Every row belongs to one group in each of 2 separate groupings. Each group adds its own fixed numbers to the row, and there is some noise. The rows also spread widely along 2 directions, which tell nothing about the answers.
Some rows, each with its group in each grouping after it:
-2.28 -1.72 +4.41 -0.64 +1.25 +0.73 -0.70 +3.79 +0.43 +1.08 +1.74 +0.12 +4.05 -0.25 +0.66 +0.80 +5.05 -> Futi (1)
+0.77 -4.08 +0.79 -2.15 -0.33 +3.51 -2.01 +2.54 +1.21 +0.14 +1.96 +1.48 +5.25 +0.39 +0.46 -1.98 +4.95 -> posu (1)
-1.66 -2.08 +2.37 +0.69 +1.81 +0.96 -2.51 +3.96 -0.18 +1.19 +3.33 -1.85 +2.12 -1.78 -0.62 +0.00 +3.97 -> Rut (0)
-1.11 -3.16 +2.00 +1.21 -1.82 +0.15 -2.54 +3.23 -0.98 +0.60 +4.01 -1.57 +5.19 +0.19 -1.09 -2.13 +3.57 -> Futi (0)
-1.24 -3.52 -0.65 +0.40 -1.53 +1.37 -4.12 +1.76 -1.15 +2.22 +4.39 -2.90 +6.55 -0.61 -0.34 -1.80 +4.17 -> milal (2)
-3.97 -0.83 +2.99 +1.12 +0.81 +1.62 -0.81 +6.94 -0.60 +1.74 +1.70 +1.91 +4.98 -3.54 +2.14 +4.26 +3.32 -> posu (2)
-2.76 +0.16 +0.18 +2.81 -1.20 -0.85 -5.57 +3.88 -2.79 +1.14 +5.16 -3.03 +3.72 -3.65 +0.37 +2.67 +2.67 -> Rut (2)
-4.86 -1.59 +4.06 +2.44 +3.80 +2.60 -0.52 +4.89 +0.89 +1.78 +0.95 +1.00 +2.96 -1.51 +1.36 +4.63 +7.04 -> milal (1)
-2.86 -2.59 +3.66 +1.73 +1.20 +2.80 +0.67 +5.79 +0.55 +1.31 +0.82 +1.78 +3.47 -2.18 +0.85 +2.10 +4.22 -> posu (0)
-0.92 -3.15 +1.44 -2.04 -3.22 +0.56 -3.95 +2.00 -0.99 +2.62 +4.00 -2.57 +6.86 -0.54 -0.26 -3.86 +1.48 -> Futi (2)
-1.72 -2.60 +2.71 +0.46 +1.97 +0.80 -2.42 +4.34 +0.53 +1.59 +3.05 -1.80 +1.69 -1.64 -0.04 -0.22 +4.10 -> Rut (0)
-0.19 -3.67 -0.39 +0.50 -0.80 +2.59 -3.66 +1.01 +0.64 +0.17 +3.76 -1.70 +5.00 +1.64 -0.23 -1.96 +5.94 -> milal (1)
-0.80 -3.67 -0.42 +0.38 -0.47 +2.39 -3.44 +1.68 +0.40 +0.16 +3.24 -1.90 +4.52 +0.63 -0.38 -1.82 +5.31 -> milal (1)
-1.60 -1.52 +0.39 +0.68 -1.45 +0.17 -5.13 +3.22 -1.66 +1.46 +4.99 -3.34 +4.01 -2.91 -0.36 +0.18 +2.44 -> Rut (2)
-2.72 -1.44 +4.54 -0.76 +1.77 +1.13 -0.56 +4.05 +0.78 +1.18 +0.80 +0.64 +4.32 -0.55 +0.86 +0.97 +5.35 -> Futi (1)

New rows, each followed by its group in each grouping:
-1.55 -3.56 +2.57 -2.10 -0.11 +3.19 -0.64 +4.26 +0.74 +2.92 +1.05 +1.08 +5.14 -1.44 +1.53 -1.09 +2.66 -> posu (2)
-2.84 -2.90 +4.30 +0.80 +0.70 +1.04 -0.60 +5.42 +0.00 +1.78 +1.87 -0.47 +4.18 -0.86 -0.81 -0.18 +3.73 -> Futi (0)
-1.49 -2.82 +5.09 -4.53 +3.64 +2.14 -0.66 +4.17 +2.34 +4.21 +0.39 -1.64 +2.77 -2.24 +1.59 -1.70 +3.61 -> Rut (2)
-0.30 -2.77 +0.28 +1.20 +0.61 +0.15 -4.48 +2.66 -0.89 +0.56 +4.85 -2.60 +2.55 -1.09 -1.35 -0.99 +3.48 -> Rut (0)
-2.69 -1.56 +0.00 +3.01 -0.02 +1.41 -3.93 +2.62 -0.92 +0.29 +3.53 -1.31 +4.37 -0.59 +0.90 +2.53 +6.41 -> milal (1)
-1.51 -2.43 +2.10 +0.65 +1.03 +1.53 -2.67 +4.18 +0.43 +1.41 +2.94 -2.39 +2.17 -1.70 -0.52 -0.69 +3.60 -> Rut (0)
-1.94 -3.04 +1.64 +1.51 -0.84 +2.06 -1.07 +5.27 +0.37 +0.07 +2.51 +0.69 +4.52 -1.15 -0.32 +1.06 +3.55 -> posu (0)
-3.13 -1.17 +2.74 +2.49 +1.69 +0.11 -3.17 +5.24 -0.90 +1.19 +3.69 -1.23 +1.70 -2.67 +0.24 +2.45 +3.85 -> Rut (0)
-0.32 -2.46 -0.53 -1.10 -1.57 +0.38 -5.59 +2.10 -1.23 +1.54 +5.56 -3.83 +4.49 -1.52 -0.61 -2.22 +2.22 -> Rut (2)
-2.76 -2.38 +4.34 -1.01 +1.28 +2.61 -0.07 +5.89 +0.84 +2.72 +0.12 +1.67 +4.96 -3.19 +2.27 +1.80 +3.29 -> posu (2)
-2.85 -1.40 +1.92 +3.36 +1.02 -0.34 -3.64 +4.71 -1.30 +0.94 +4.60 -2.23 +2.24 -3.05 -0.84 +2.76 +3.77 -> Rut (0)
-3.97 -1.16 +1.67 +2.80 +0.48 +2.17 -2.81 +4.40 -1.47 +2.65 +3.00 -1.63 +4.90 -2.62 +0.91 +2.51 +4.17 -> milal (2)
-1.58 -3.72 +0.86 -0.41 +0.18 +2.75 -2.18 +2.15 +0.76 +0.83 +1.92 -0.86 +4.16 +1.01 -0.23 -1.50 +5.83 -> milal (1)
-2.62 -2.59 +3.87 +0.85 +2.81 +1.22 -1.90 +4.88 +0.92 +2.10 +1.64 -0.75 +1.29 -2.82 -0.06 +1.38 +4.42 -> Rut (0)
-2.55 -1.21 +2.15 -0.07 +0.46 +0.35 -4.10 +4.10 -1.58 +1.86 +3.62 -2.35 +3.23 -3.20 +0.68 +1.62 +3.31 -> Rut (2)
-0.77 -5.55 +0.88 -0.02 +0.22 +3.48 -1.85 +2.75 +1.58 +2.62 +2.08 -1.48 +4.78 +1.20 -1.09 -3.92 +5.13 -> milal (0)
-1.95 -2.11 +0.16 +4.65 -2.06 +1.08 -3.56 +4.54 -1.77 -0.73 +4.33 -0.33 +5.32 -2.01 -0.41 +1.63 +3.30 -> posu (0)
-3.25 -1.85 +1.77 +2.71 +1.88 +1.74 -1.91 +3.84 +0.33 +1.40 +1.96 -0.37 +3.77 -0.82 +1.17 +3.21 +6.85 -> milal (1)
-2.42 -1.73 +4.62 -1.54 +1.23 +1.14 -0.41 +4.03 +0.95 +1.26 +1.38 +0.09 +4.30 +0.02 +0.64 +0.17 +5.30 -> Futi (1)
-1.54 -2.66 +5.20 -3.60 +2.05 +2.31 -0.02 +3.54 +2.06 +2.40 +0.15 +0.51 +4.16 +0.51 +0.60 -1.92 +5.12 -> Futi (1)
